Every row belongs to one group in each of 4 separate groupings. Each group adds its own fixed numbers to the row, and there is some noise. The rows also spread widely along 11 directions, which tell nothing about the answers.
Known rows, each followed by its group in each grouping:
[-12 -19   5  17   5  21 -29 -22 -24 -30 -12  -3  -5 -14   1  44  -2 -35
 -31  23  28  -7   1  10  26 -15  -7  11 -15  21  24  19  20   6  12 -11
 -26]
N J769 sador soti
[ 28  14 -13  -9  -8  11  -8  12  29  28  20   4 -18  16   5  18  20   4
 -14  -3 -44 -13 -20  22  -9  21  20  16   7 -17  -5  -9  -3 -20   8  20
   2]
E J976 Dideg Nub
[-17 -18  27 -37   4   2 -30   4 -19 -14   8   0  17  -4  -9 -17  -1 -37
  -9  -3  18   5  29  -5  11 -37 -10   9 -29  12  50 -43  -5  25  -4 -16
 -27]
N J976 Dideg Tizi
[ 22 -14 -17   7  -3  28  12 -11  26   7  13  -7 -17  -6 -13  24  17  -2
 -15  11  -5 -22 -28  32   7  11  -4  37  -7 -36   3   7  16 -10  10  24
 -22]
V J35 Pigov deba
[  2   9  20  -8 -30  -1  19  -8  26  -8   2  -4   6  -8  11  15   6   6
   5  13  27 -19 -27  27  -5   4  11  17  -1  14  39  24  16  29  -2  -2
 -24]
G J35 sador soti
[  7   0  52   8 -21 -23 -15  32 -16 -27  31  -9  29  32  17   0  -7 -14
 -36  18 -17  -1   3  34  -3  10  10  30   6   3  38   0  17   9   1 -49
  -3]
E J821 Veke Nub
[ -5  11  20  -3   6   0  -5  27  -8  -9   9  -7 -11  -4  17 -12  16 -34
  -2 -35 -16  13  13 -17  13 -18  10  -8  -9  12 -14 -24   4   6  -8 -14
   0]
V J325 nit deba
[ 14 -10   4   6  13 -11  -6  12 -12  -9  24 -10  -7  -9   9 -12  20   2
  -7  -9  -1 -12   8   2  14  -8  -5  17   2 -16  -2   0  13  18   3  -8
 -10]
G J769 nit Tizi
[-12  11   7   6 -41   0  33   7 -12 -30 -14 -16   1  -1  29  17 -18  -9
   3  11 -21 -27  -6   7  10  -6 -29   7 -14 -18   4   6  10  15  -5 -35
  18]
G J821 kireg Nutos
[ 11  -5   3  24  -7 -21   8  21 -31 -22  25 -12  -1 -12  30 -11  -1  27
   5   4  -3  -7  -6   8   2   3  -1  23 -10 -18  -4  24  15  23  10 -29
  19]
N J325 Pigov vemo
[  0 -14 -21  14   1 -19 -19  23 -47  -7   3 -13  -6  11  36 -14 -11   7
 -12   2 -33 -15   5  -4  18   0 -15  -4 -22 -13 -15  -1 -16  15   2 -26
  17]
N J821 kireg Nutos
[ 20 -15  14   6  -1   3  10  -3  -3 -26  15 -10  -6 -15  -2  20   7 -12
 -29   4  -7 -16 -12   0  16 -11 -11  35 -21 -26   6  -4  31  -4   5  -6
 -19]
E J976 Veke vemo
[-25  22 -14   7 -26   7   3  26 -11  16  -3   9  14  16  12  17 -16   6
  17  19 -26  -5  -9  39 -13  22  -4 -13  -2 -19   8   3 -14  23  -2  -6
  24]
N J769 Pigov Nutos
[-23  19   8  23  12  -2  -4  33 -25  11  22  29   9 -10   3  -3  17 -33
  17 -25  10  11  10 -22   9 -17  17 -36  19   9 -20 -10   4  26 -24  11
   3]
G J769 nit Nub
[  9 -31  63 -17 -17 -12   8  47  -4 -31  35 -18  76  34 -37  -5  -8 -28
 -35  30 -16 -17   0  46  -7 -21 -30  54 -25 -56  69 -27   2   8  -2 -24
 -38]
V J821 Dideg Nutos
[-24   4  -1   7  -6  12 -29  -8 -31 -21 -24  -8 -31 -15  40  18  -6 -39
 -10 -12  -4   2  21 -15  32 -19  -2 -11 -27  28   2   0   9   1   9 -32
   3]
N J821 Pigov soti
[ 51 -29   3 -16  22 -37 -10  46  22  21  23  -3   5  24   2 -22  22  15
 -24 -14 -56 -32 -34  22 -10   5  -5  10 -43 -45  14  -3 -36  -1  -1  22
 -25]
N J769 kireg soti
[ -4  31 -10   1 -36  -1   9  19  12  13   6 -13 -17   7  38  -3   8  26
  33  -3 -26 -14   5  19  -7  18  22   2  17   0   1   9   0  15  15  -3
  26]
G J821 Dideg soti
[-37  18 -26  28   7  -8 -46  33 -66  -6 -35  11 -19  32  46  27 -19 -29
  -8  -8 -53   4  15 -16  25  14   1 -61 -10  23 -33   4 -22   6  -1 -44
  48]
N J976 nit Nutos
[  3  11   5  59 -35   7 -11 -30 -18 -30  -9   6 -33 -20  53  61 -11   3
 -21  24  58 -24 -22   9  14  33  29  12  40  72  -9  82  59  -6   7 -37
  -8]
E J821 Dideg soti
[ 23 -31  23 -34  18 -59 -10  40 -31 -20  17 -16  21  -8  12 -52 -14  -9
 -20 -23 -23  -8  14 -24  15 -36 -33  17 -73  -9  46 -41 -22  27 -22 -39
   3]
N J769 Dideg vemo
[ 22  22  55   1 -24 -38 -11  56  14 -31 -15 -17  -8  58  47  23   3  -3
 -20  -6 -86 -16 -14  56 -10  26  12  -5  -9   2  26  32  -8  -8  22 -74
  18]
E J769 nit soti
[-13  11  10   8 -18  28  -4  11   9   4  10   2  16  12 -15  29  15  -9
  -2  24  -2  -4 -10  38 -16  -1  18  -1  13  -1  15   3   4  20   7  19
 -16]
E J325 kireg vemo
[  6 -28 -58   5  17  11  -5 -20   5   7 -18   5 -28  -7 -10  36  14  17
   7  22 -12 -54 -34   5  17   1 -31  -1 -25 -45   3  26 -11  19   8  55
 -24]
G J976 sador Tizi
[-15  42  -2 -14 -37  38  34 -13  29   8   8  -6 -21 -25  10   4  21  -2
  30 -12   9  -2   6   3  -7  -4  15   7  27  -1 -14 -18  24  17   7  14
  10]
G J976 kireg Tizi
[ 31 -17 -17   7   8 -25  -4  16   7   8  -1   1 -22   5  20   0   5  -4
 -30 -14 -16 -37 -34 -14   8  18  -1  -1 -19   7  -7  15  -6  -4 -20   8
 -13]
G J821 kireg deba
[ 12   2  -7  46 -18  -2  28   6   0  -7  13  15 -18 -15  18  23  18  40
  32   5  20 -31 -28  11  -4  19  18   3  25 -17 -21  66  33  22  13  12
  -4]
G J976 Dideg vemo
[ 19  20  29  -1 -22   2  37  14  12 -25  34 -17  23 -19   6   2  -3  -3
 -21   8  22   0 -21   7 -10   6   8  49  -1   1  10  -8  33   6 -13 -22
   8]
N J325 sador vemo
[ 10  -7   1  17 -21 -17  39   1   9  -4  15  17  -6 -33  15  -5  -1  19
  29   2  35 -41 -42  -1  -2  10 -12  10 -18 -12  12  34  18  36 -27  26
 -30]
V J821 Veke deba
[-40 -14  16  19 -15  -8  -6  22 -61 -14  33   3  44 -13   2 -21 -12   2
  26  20  34   6  34   4   9 -21  -9  12   2  -5  35 -17   7  55   0 -23
   5]
N J35 Dideg soti
[  0  -7 -18  16 -21  12   9  10   7   8  11 -11 -11  11   2  10  14  26
  14  19 -22 -23  -8  45  -3  23   0  23  10 -44   8  22   7  15  23  15
   1]
G J821 Pigov deba
[ 27  15 -49   6  12   5 -24   8  29  33  -7  11 -35  23  11  52   6  -3
 -41   4 -44 -34 -47  17  -1  50  12 -11  -1   6 -19   9  -6 -22 -12  28
   0]
E J769 Veke Tizi
[-22  25  17   8 -23  -5 -11  34 -24   2  18  -3  36  24   8   6  -3 -15
 -17  17  -3  11  17  20 -10  21  16   9  27  13  19 -15   6  18   0 -24
  30]
G J976 nit soti
[  5 -38  25  13  25 -12 -19  13  -8 -18   8  10 -14  -6   3  -7  20 -30
 -11 -24  15 -15  -4 -16  24 -26   5 -10 -23   1  11   9  14  16  -7   7
 -62]
G J821 Veke deba
[-50  21  13  -9 -32  17 -17   2 -37 -19 -14 -19 -12 -12  31   1  -8 -33
  24  -4 -17  15  54  -5  24 -36  -5 -10  -9  23  20 -36   3  21  17 -37
  19]
E J821 Dideg soti
[-10  18 -13  19 -27   6  -9 -10  -6 -13 -23  -4 -33   3  32  38  -2  13
   8  16 -16 -12 -11  29   3  18  11 -17  -1  19   7  38  11  23  15 -18
  15]
E J769 Veke vemo

New rows, each followed by its group in each grouping:
[ -1   6  23  22  -7  -3  10  26 -13 -22  23 -24 -20   2  31 -13  29  16
  31 -18 -41   2  27  19  15 -12  14   8  15 -44 -16   7  21  15  43 -25
   8]
G J769 Veke soti
[ 49  -4 -18  29   1   2  13 -23  18  10  45  15 -22 -33  16  11  17  38
 -16   6  62 -30 -47   2  -5  42  28  42  26   5 -24  46  47   3  -9  29
 -34]
N J976 Veke Tizi
[ 37  39  42 -28 -56   3  50   3  45 -12  37 -32   2  -2  30 -14   1  28
  -7   1  -5   3 -20  43 -25  28  24  69  17 -11  11  -4  33  -8   8 -43
  16]
N J976 sador Nutos
[ 11  -1 -42  -6  10 -32   6  16 -30  37  36  -2  -4 -36  20 -39  11  34
  15 -18 -13 -11   2 -26   7   2 -12  15 -22 -23 -17 -31 -19  25 -20  32
  19]
E J976 nit soti
[ 25 -17  37  15  -5   3  11  23  38 -13  23  15  28  23 -27  35  20   1
  -9  27  10 -40 -49  58 -18  18   3  22   6 -43  36  42  21  14   2  24
 -60]
V J769 Veke Tizi
[  6  11 -19  -2  -5   8 -11   2   0   2  -7 -21 -22  -1  27  14   5 -22
 -33  -9 -27 -14   2 -12  18   1   0   7  -8  11 -15 -16   3 -17   3  -7
  14]
G J821 kireg soti
[ 15  13  -2 -10  -8  29  -2 -22  14  -2  -1  -6 -36 -21  13  19   7 -30
 -31 -13  11   4  -4  -9  15  12  11  26  -4  29  -8 -16  27 -21  -7 -12
   0]
N J976 nit deba
[-15  14  10  13 -12  -7   5  42 -14  10  33  17  32  12  -2 -11   2   7
  19   9   4  -7  -3  25 -18  13  12 -10  23 -10   5  -3  -5  39 -10   3
   8]
N J769 kireg Tizi
[ 18 -12  74  10 -14 -44   0  46 -38 -58  38 -23  22  13  47 -35  -3   5
   2  -9 -16   1  21  10   3 -22   2  28  -7  -5  29  12  19  22  16 -90
  12]
N J325 Dideg Nub
[ 11  14  22 -10 -18 -36   6   0 -22 -20  31 -16 -14 -29  49 -41  -4  15
  -7 -21  18   4  16 -19   6  -2   9  30   1  32   3 -16  29  23  -8 -48
  17]
E J976 Veke Tizi
[-16  -4  10   9  -3   5 -24  12 -14  15  23  17  11  -2   1  -5  13  -3
   8   3  24   7   6  19  -6   3  28  -2   8   2  12   4   2  24   9  16
 -20]
N J976 Pigov soti
[ 23 -16 -30 -27  22  13 -37  -3  -4  15  19 -28   3   4  -8   6  11 -25
 -64  10 -26  -2   9  -4  17  -9 -18  39 -22  -6  17 -49  -8 -15  -5  10
   4]
G J325 nit Nub
[ 15 -26 -33   2 -22  -5  33 -25   6   6   8  12  -9 -47   7  -7   2  62
  56  20  47 -50 -41   9  -2  -9 -27  18 -42 -28  36  42   1  65 -14  42
 -33]
N J35 Dideg vemo
[ -1   6 -14 -22  -8   9 -28  -5   3  14  -1 -17 -17  -8  21 -11  17  -3
   2  -5  -3   1  14  10   8 -11   9   7 -17  17  16 -14 -13  15   8  13
 -11]
V J821 nit soti
[-10  15  -8 -25 -26  -1  -1 -13  -5  -3   1 -20 -18 -20  30 -22   3  16
  15  -6   6   7  23  -4   4 -12   8   9 -11  16  18 -17   6  36  10 -13
  20]
G J976 Veke vemo
[ 48 -42 -43  -6  22 -22 -20 -20 -11   6  22 -18 -26 -32  16 -21   7  32
 -36   3  18 -27 -19 -16  21   0 -15  44 -49  -6  10   4   2  11 -10  23
 -25]
N J821 Veke vemo
[  6   2 -26  42   4   4   4  12 -36 -18   0 -10 -27  -3  26  31  -6  -5
 -21   6 -28 -16  -5  -2  26  30 -16  13   1 -15 -34  17  20 -14   3 -35
  42]
N J769 nit deba
[  3  -3 -18  -9  11   7 -35  14  35  46  -1  21 -16  12   3  11  33   4
  20 -14  -4 -16 -21  11 -13   0  38 -37   1  18  12  14 -26  20   2  64
 -47]
G J325 Dideg soti
[  5  -1 -14   3  -1  -7 -18   1 -14  -4  -3  -3 -26   6  28   2  -2   6
 -10   1  -9  -5  -9   7   7  21  13  -1  -9  20   2  12  -2   9   7 -16
  14]
N J976 sador deba
[  6 -16  -1  14  10 -46   9  38 -50 -22  22 -11  15 -13  19 -22  -3  17
   6  -5 -25 -18  -2 -17  12 -16 -33  11 -40 -28   7  -5  -8  36 -15 -18
  18]
E J325 nit vemo
[ 33 -39  26 -37  38 -51 -85  23  -3   8  -4   4   1  29  30 -26   2 -34
 -65 -31   1  -1 -15 -15   7 -21  22 -27 -49  77  43  -5 -37   2 -19 -14
 -58]
V J325 Dideg Nutos
[ 41 -18  -1  -8  32 -31 -14   5 -14   3  41 -14   5 -25  -2 -24   7 -10
 -63 -16  15   4  -9 -22  14  -7   4  38 -23  19   1 -30  12  -4 -22  -1
  -9]
E J769 sador vemo
[ 16 -10   8  -6  11 -19 -16   6 -12   3  25 -11  11 -17  16  -9   4 -15
 -43  -8  21   0  -1 -13   7  -7   7  27  -8  21  10 -14  12   1  -9  -5
 -12]
G J325 Pigov soti
[ 19 -12 -33   1   2   0 -13  -8   2  22   3   9  -8  -4   9  13   5   5
 -25   8   5 -26 -33   1   2  13  -4   1 -13   0  -9  15 -10   5  -8  32
 -20]
V J976 kireg Nutos
[-17  13 -54  24   4   1 -15  -4 -23   8 -47  32 -34 -17  27  51 -14 -14
   7   1   6 -30 -34 -27  17  13 -12 -57 -37  39 -13  39 -12  25 -34  16
  15]
N J769 nit vemo
[  0  -2   9  20  10 -44 -32  46 -51  -5  34 -10   2  17  47 -47  -2  22
   0 -15 -11  18  16   0   1  19  36  -8  12  32 -10   6  -9  30   5 -43
  31]
N J325 sador deba
[ -1   8   8  13 -13   5 -20  22 -11   4  10   1   9  24  18   5  -1 -13
 -24   6  -5   1  -4  21  -3  15  23  -6  12  16  -6   4  -1   1   0 -16
  -6]
N J821 kireg Nutos
[  6  24   9   5 -18  -9  12  33   0   3  14 -10   8   8  18  14  -6 -22
 -34  -5 -33 -13 -11   2   1  17   4  15  -1   1  -9 -22   5 -18 -14 -16
  19]
E J821 kireg soti
[  0  11  23  24 -11   3 -15  40 -16 -22   4  -2  28  39  -1  36  -6 -20
 -33  27 -22   1  -6  41  -7  28  10   7   8  -1  16  15  10   5   4 -40
  20]
N J769 nit vemo
[-17  19 -20  -3  26  -4 -32  57 -32  53  44  16  33  13 -19 -33   3 -34
 -20 -19 -11  32  24 -12  -4  18  25 -15  12  14 -12 -71 -23  11 -35  19
  27]
N J769 nit deba
[ 24  13 -14 -14 -30   7  36  10  23   1  -1 -13 -10   2  13  24 -10  12
  -1  11 -45 -34 -29  27  -4  18 -25  29 -26 -42  10  -2  -1 -10  -1 -11
  16]
N J769 Dideg Nutos
[ 14 -13 -19   6  16 -20 -24   9 -35   0   5  -4  -6  -1  25   1  -2 -10
 -36  -6 -11 -11  -8 -16  19   4 -13   4 -20   5 -15   0  -6   0 -10 -11
   4]
V J976 nit Nutos
[ 20 -11  -1  -7  -7 -18 -16  19  -1   8   7   4   7  15  14   3  -8  13
 -13  11 -10 -21 -20  27  -7  15  -3   5 -20   1  27  14 -13  14  -7  -8
 -14]
N J769 Dideg Nutos
[ -4  24  -8 -24 -25   3  26  16   3   6   3 -22 -12  -2  26 -18   6   1
  18 -19 -56  -6   6   3   1 -12 -14   3 -21 -34 -15 -33 -16   6   8  -8
  31]
V J976 kireg Nutos
[ 29 -13  28  -4  17 -27  -6  31  24 -17   4  -1 -10  23  17  -5  21   0
   0 -22 -30 -29 -37  16   5  -7   8  -8 -26 -15  13  23  -7  15   4  -6
 -38]
V J35 sador Tizi
[ 20  40 -32 -18 -32  10  35  38  51  31   3 -15  -3  28  -2  14  14  25
  10   7 -69 -28 -32  37 -25  38   1  14  -9 -50   2 -14 -20   1  -8  28
  31]
G J821 nit vemo
[  6  17 -87   3   5  -3  15  -6 -24  53  35   1 -15 -47  16 -23   0  23
   4 -10   0 -14  -2 -41  13  10 -18   6   2  -8 -44 -36 -12  16 -28  43
  53]
G J769 kireg Nub
[ -2   7  32   5 -25 -12   8  35  21 -44 -53   0 -43  48  41  38   1  -1
  34  -7 -89 -35 -32  42   1   9  -5 -37 -37 -29  20  54 -15  10  30 -44
   4]
N J976 sador deba
[ -6   8 -36  22 -13  14   8  -5 -25   6  14  -7  -3  -9   7  32 -15   7
 -20  29 -11 -14  -8  17  10  24 -15  21   9 -20 -14  -4  17   2  -2   1
  19]
E J769 Veke Nutos
[  6 -10  15  29  -1   9 -15   4 -14 -28  -2  -5 -29   4  25  14  13 -10
  -9  -3   0 -10   2  13  19   6   9   8   0   6  -6  33  25   3  14 -29
 -17]
N J821 nit deba
[-20 -11  19  13  23 -19 -44  52 -25 -13  -2  14   9  43   7  12   7 -28
  -4  -5 -47 -10  -1   8   7  -9   5 -43 -16  -7  15  -2 -19  24   1  -8
 -21]
E J325 Veke Tizi
[ 27 -47 -19 -18  38   5 -37   3  24  28   5  10   1   3 -35  22  26 -25
 -37  -3  -8 -32 -21   6  12 -18 -12   7 -39 -23  33 -15 -19  -5  -3  61
 -67]
G J769 Dideg soti
[  2  22  24  -5 -30  -5  18   4 -23 -35  32 -40  25 -11  18 -13 -15  -5
 -38  16  11  18  20   7   4   5   1  63   8  10  13 -27  33   5   9 -56
  53]
V J976 sador vemo
[ -7  -3  -3 -65 -36  -3 -24  -6   5  -4 -32 -31 -10  23  27  -8 -14   1
   2  13 -50  -9  16  34   1 -21 -27  10 -53   1  67 -29 -39  20  22 -27
  11]
V J976 Dideg Nutos
[ 13 -21 -15  31  23  30 -39   3  10   8   4   5  -9  32 -17  49  23 -22
 -46  18  -5 -17 -27  32  11  18  27   0  21 -13 -16  31   9 -18  18  34
 -52]
G J821 sador Nutos
[-11  -4 -13  22  16  15 -50  -1 -29 -18 -39   9 -26  12  19  48  -7 -52
 -44   0  -6  -5  -4 -15  25  -5   6 -41 -20  50  -9  18   1  -4  -1 -22
   0]
N J769 kireg vemo
[-30   5 -14  29 -15  17  19   5 -19 -12 -12   7 -20 -17  10  30  -1  -8
  33   8  -9 -18  -5  14  14  -1 -18 -12  -5 -28  -9  24  12  21  10   3
  13]
V J769 Pigov deba
[-37  32  -4  -3 -33  33   2  27 -11   6   1  -8   5  27  -9  28 -10 -27
  -1  18 -54  10  27  28  -2  17   2   8  19 -17   9 -48   2  -8  16 -19
  47]
E J976 Dideg deba
[-25 -18 -27  26  12   0 -32   6 -36  -5 -17  11 -22   3   8  22   1 -13
   4   9 -13 -15  -4   1  22  -1  -7 -27 -17   6   3  18 -11  25   2  14
 -14]
E J821 sador deba
[-17   2 -46 -18  19  54 -66 -37 -18  27 -13  -6 -47 -11  12  17  12 -43
 -32 -14   1  27  37 -20  32 -18  24 -13  -4  41 -23 -44  -2 -23  19  12
  -9]
N J976 Dideg Nutos
[-13  -1  15  10 -15 -24   2  24 -21 -27 -20   0  -3   6  42  10  -9  -1
  21  -3 -30 -24 -15  12   5 -15 -18 -24 -31 -11  11  33 -10  28   6 -30
  -1]
V J325 Pigov Nutos
[-25   5  10  -8 -50  50  15 -17 -14 -37  -1 -30  21  -1  -4  43 -23 -15
  -9  54   1  -5  18  44   6  -8 -31  53  -2 -20  44 -15  26   7  21 -41
  11]
N J325 Dideg Nutos
[ 24  24 -26  29  -9 -11  20  34 -10  20  41  11  26  -4   2  17 -21   6
 -37  14  13 -11 -30  -5 -12  53  12  26  20   9 -23  -3  18 -11 -34  -3
  44]
N J769 Dideg vemo
[ -1  28 -37  23 -14   4  -7  11 -18  19  12  -9 -28  -1  29  10   5  29
  14   1 -30   0   7  15   0  25  21  -4  22   5 -28   6   4  10  15  -6
  47]
E J769 Dideg vemo
[-15  35 -37  30 -28  22  26  25  -6  22  18   9  14   0 -11  33   1  14
  14  28 -14 -16 -19  22 -12  35   1  10  19 -28 -17   0   8  17 -17  30
  30]
E J821 nit vemo
[-27  35  -7   2 -17  39  20 -26 -14  -2  27 -15 -14 -50  14 -11  18 -16
  17 -17  48  21  37 -23  22 -19  14  25  37  20 -26 -38  47  21  -7 -13
  15]
G J35 nit Tizi
[ 27  16 -74   3  -8   5 -22 -13  25  55  -9  23 -35   1  31  29  -4  21
 -19  12  -2 -33 -59   3  -4  49  18 -19  -8  40 -12  26 -22   3 -27  38
  14]
N J35 kireg Nub
[ 47  11  -1   7 -16 -27   1   4  -2 -19  13 -34  -4  -4  47  15 -19 -18
 -92   6  -5 -20 -25 -13  13  36  -2  56  -6  42 -13   0  29 -44 -14 -52
  35]
V J821 kireg soti
[-16  12  49   0  -3  15 -24  24  11   4  22  21  18  12  -6   2  23 -27
   4  -8  28  21   2  26 -13  -7  55 -13  20  26  20   1  10  19   9  11
 -41]
N J976 sador soti
[ 32   9   8 -23 -24  14  12  11  37  -3   5 -34 -19  19  18   7  12  -1
 -18  -8 -51 -17  -9  28   2   5   1  37  -7 -30   4 -14   7 -27  18 -18
  -6]
G J821 Dideg Nutos
[ 24 -10  -3 -29  -7   0 -24 -14  21  20  18   2 -24  -9  12 -13  25  14
   5  -8  -6  -7  -2  16  -3 -11  16  14 -13   6  27  -7  -8  14  11  20
 -28]
E J976 Dideg Nub
[ 40   6 -13  11   9 -19  -3  10   6  19  23  14  -9  -8   9  17  -1 -16
 -68 -10  13 -16 -41 -15   1  46  13  28   5  34 -17  -4  19 -27 -41   2
  -1]
E J976 nit deba
[ 45 -46 -36  16  41 -37  12  -2 -22  18  40   8 -20 -54   1 -31  19  21
 -13 -28  21 -35 -33 -42  30  -9 -28  27 -41 -26 -19  -3   4  18 -38  37
 -37]
E J35 nit deba
[-11   6 -11  21  -7  -4   2   0 -34 -21  -2  -5  -9  -7  27  13  -8 -12
 -15   4   2 -19   6 -20  18   1 -12   2   9  10 -18   4  19  11   0 -31
  29]
G J976 kireg Tizi
[ 11  -6 -24   3  -6   6  -1  17  36  40   0  29   3  14 -18  42  13   8
   8  17 -14 -45 -56  33 -13  21   5  -8 -15 -19  26  17 -17  10 -15  61
 -43]
E J35 Dideg soti
[-27  28 -35  24 -19  31  -6   6  -7   1 -22   0 -45  12  30  30  12  11
  46   6 -45 -17   4  30   6  13   2 -37  14 -20 -28  26  -7  22  30  -1
  31]
N J769 kireg Tizi
[ 40  -6 -26 -66  11 -35 -45  -6  20  23  -6 -32 -45   4  45 -42   8  14
 -28 -31 -33 -10  11  -9   7  -3   4   8 -38  43  30 -32 -32   4   1 -19
  10]
G J769 Dideg Tizi
[ 12  -9 -21  11 -21  15 -15 -23  24  -7 -37   8 -50   8  17  60  13  23
  13  20 -19 -44 -40  37   1  13   3 -12 -20   0  18  66   0  11  25  17
 -27]
E J976 Dideg vemo
[-11  -3 -24  -6 -12   9 -15 -14 -23   9  11 -18   5 -11  15   0  -6   4
 -16  18  14   2  12  12   5  -2  -4  21   2   8  12 -11   5  19   4  -5
   8]
G J325 Pigov Nutos
[ 33 -20  -7  12  17 -28 -20  25   0  -6  -5  12 -33  19  30   8  11  17
   2 -15 -32 -42 -31   2   8  15   4 -15 -22 -14  -7  37  -7   1   9  -4
 -17]
N J976 Dideg Tizi
[  3  31   3 -11 -22  43  -6 -12  52  28   6  11 -26  -2   6  16  40  -8
  23  -9  14   3 -11  28 -11  -2  43  -8  22  17   4  12  11  11   2  38
 -35]
G J821 nit Nub
[  1  19   9 -19 -28 -18  -6  28   7  34  35   0  19  11  12 -23   9  30
   9   6 -13   6   1  43 -31  24  27  17  12  -4  27 -15 -14  25   5  11
  10]
E J976 Pigov soti
[ 31   4 -16 -25 -16   6  20 -28  24 -38 -35 -40 -49 -25  33  28  -5 -17
 -32  -5 -33 -33 -28 -14  31 -16 -36  35 -65  -3   8   4  11 -20   2 -23
   7]
V J821 sador vemo
[-24  32   1  18 -44  12  22  12   0  -3 -10   6  11   0  14  36  -3   4
  32  26   0 -17 -15  34  -9  16  -8  -5   8  -3  17  28   7  32  -1  -1
  21]
V J769 nit soti
[ 30 -41   5  25  23 -38 -17  37 -23  -2  30 -10  -7  21  10 -26  20  24
 -12  -9 -36 -17  -1  26   7  11   1  14  -2 -45   0  21  -1  13  22 -12
  -6]
G J769 Pigov deba
[ -6   7 -12  23  -3  37 -17  -5 -10  -3  -8   5 -17  11   7  51   4 -24
 -22  14  -9  -7  -8  17  13  15   6   0   7  -6 -20  13  15 -14   9  -4
  -7]
N J976 nit Nutos
[  5  -2 -49 -14  -1  -2   2 -21 -13  30  30 -22 -25 -51  15 -26  13  30
  10  -4  -4  -4  16  -8  16 -10 -13  31 -18 -18  -1 -38   0  21   2  32
  11]
E J769 Veke soti
[ 24 -10  -2 -11   2 -16  -9 -10  11   4  -6  16  -7 -24   9  11  -6  -9
 -30  -3  37 -20 -38  -3  -3   4   2   4 -40  38  29  19   3  16 -32   6
 -25]
N J769 Pigov vemo
